The groups are shells around one centre, one inside the other: the same stretched ball of 4 dimensions in 8 sizes.
In the rows, 128 means zero.
Known rows, each followed by its group:
[149 149 130 133 134  80 133  50 127 111 122 163 132]
tabi
[115 145 128 116  92  96 124 154 113 118 122 145 113]
gafe
[138 153 114 160 132 136 110 113 137 146 119 182 151]
Monok
[140 148 125 121 121  74 123  75 117 105 125 154 121]
Zubu
[113 146 127 118  86 103 124 147 109 111 123 136 105]
gafe
[119 147 123 120  93 101 118 130 108 108 125 138 108]
Vak
[109 155 100 162  92 179  87 184 118 144 123 157 129]
Zubu
[119 157  95 169 106 179  81 163 122 147 124 167 139]
Mube
[136 144 146 134 127  90 157 101 142 135 113 171 140]
des
[137 144 145 129 122  84 154  87 134 123 117 161 131]
tabi
[140 141 152 102 121  38 161  74 126 105 118 154 120]
fom
[114 150 123 155  98 156 124 154 127 140 118 155 129]
tabi
[118 144 141 133 105 112 147 160 136 144 113 164 133]
Vak
[123 146 140 136 104 112 148 118 128 125 117 150 123]
gafe
[119 143 149 130 100 106 161 130 132 128 115 150 122]
Mube
[147 150 131 134 128  85 135  40 122 102 124 152 124]
des
[144 144 148 127 132  70 159  70 138 122 116 167 136]
Monok
[104 147 118 128  84 129 109 199 114 135 121 150 117]
Monok
[130 156 101 169 122 162  91 138 131 150 122 178 149]
Mube
[103 149 115 128  74 135 106 174 102 115 126 130 101]
fom
[102 146 121 129  82 132 115 206 117 139 119 150 118]
Vak
[144 153 117 152 134 116 114  80 130 128 122 172 143]
tabi
[ 91 151 112 162  71 197 106 228 121 154 118 148 123]
fom
[135 153 115 141 113 116 110  78 113 106 128 146 119]
Mube
[132 145 144 141 123 104 154 113 143 140 113 171 141]
des
[119 154  98 152 103 153  83 161 115 136 125 161 130]
fom
[135 149 133 152 124 122 140  97 138 136 117 168 141]
Vak
[122 155 107 170 108 173 100 138 126 141 122 163 137]
Zubu
[ 97 145 123 120  71 127 116 207 109 128 121 137 106]
Monok
[133 143 148 122 116  76 158  89 130 116 117 154 124]
gafe
[122 152 107 156 113 150  97 163 128 150 120 174 143]
des
[128 154 113 154 109 143 108 106 119 121 125 152 126]
Zubu

New rows. What belongs after each?
[119 145 125 118 101  94 120 158 118 127 121 156 121]
fom
[145 152 114 136 127  94 107  61 116 106 128 157 127]
Mube
[143 156 107 172 138 150 102  94 137 145 121 184 155]
fom
[113 156 102 180 103 199  94 181 132 162 119 172 145]
fom
[132 153 118 165 123 149 118 114 136 143 119 172 145]
gafe
[132 147 129 135 122 100 129 128 134 139 117 173 140]
Monok
[ 99 151 106 151  81 173  94 213 116 147 121 152 123]
Vak
[102 148 116 144  86 155 109 210 122 149 118 157 127]
tabi
[ 96 148 116 152  81 173 110 234 127 161 116 161 131]
Monok
[134 140 152  98 111  39 160  83 120  99 120 143 110]
fom
[ 95 151 104 149  76 175  90 232 114 149 121 152 122]
Mube
[139 153 119 166 134 141 119 102 141 147 118 181 153]
Monok
[110 144 134 131  95 120 136 184 130 145 114 160 128]
gafe
[114 147 136 144  94 137 143 140 126 130 117 146 121]
fom
[ 92 148 117 132  64 151 108 217 106 130 122 133 104]
des
[153 155 116 163 145 122 116  44 135 126 123 175 148]
fom
[130 151 122 161 121 144 123 125 137 147 117 173 145]
tabi
[ 95 144 129 129  76 138 126 228 122 147 116 151 119]
Monok
[113 150 110 136  95 132  99 174 115 133 123 156 124]
Monok
[145 150 119 140 136  97 116  85 130 128 122 175 143]
des
[135 151 115 137 117 107 109  93 117 114 126 155 125]
tabi
[ 92 143 134 120  64 129 134 209 111 127 119 130 101]
des
[ 93 147 122 150  77 172 118 238 127 160 114 157 128]
Monok
[128 147 124 123 113  90 119 129 121 124 121 161 127]
des
[120 140 153 111  98  76 164 127 125 117 116 144 114]
Monok
[ 95 144 131 120  66 127 130 197 108 121 121 128 100]
des
[ 87 149 110 138  63 168  97 244 109 143 121 141 111]
fom
[108 142 143 127  89 116 149 176 129 138 114 151 121]
gafe
[108 155 104 176  98 199  95 197 131 163 118 170 143]
Mube
[132 146 133 112 105  70 134  79 109  93 126 136 106]
Mube
[133 149 121 142 123 112 118 122 131 137 119 172 140]
gafe
[126 154 113 167 115 161 110 133 132 145 119 169 142]
tabi
[149 146 146 136 139  77 158  56 141 124 116 171 141]
Mube
[129 158  98 171 117 169  87 122 123 138 125 166 140]
Mube
[134 145 144 137 121  98 154 101 138 132 115 165 136]
Vak
[122 150 119 152 112 142 115 161 134 151 117 174 143]
gafe
[112 150 110 146  98 148  99 189 123 147 120 165 133]
Monok
[151 149 133 149 145  98 139  60 142 132 117 180 150]
des
[ 94 144 127 130  76 140 123 237 123 152 115 154 122]
fom
[131 141 156 120 114  73 171  92 133 118 115 152 123]
fom
[117 146 140 144 100 131 149 136 132 134 116 152 126]
Mube
[145 150 132 154 135 115 140  66 139 130 118 171 143]
des
[119 147 136 146 106 132 142 146 135 142 115 162 134]
tabi
[ 97 145 134 144  79 156 138 212 130 152 113 152 124]
des
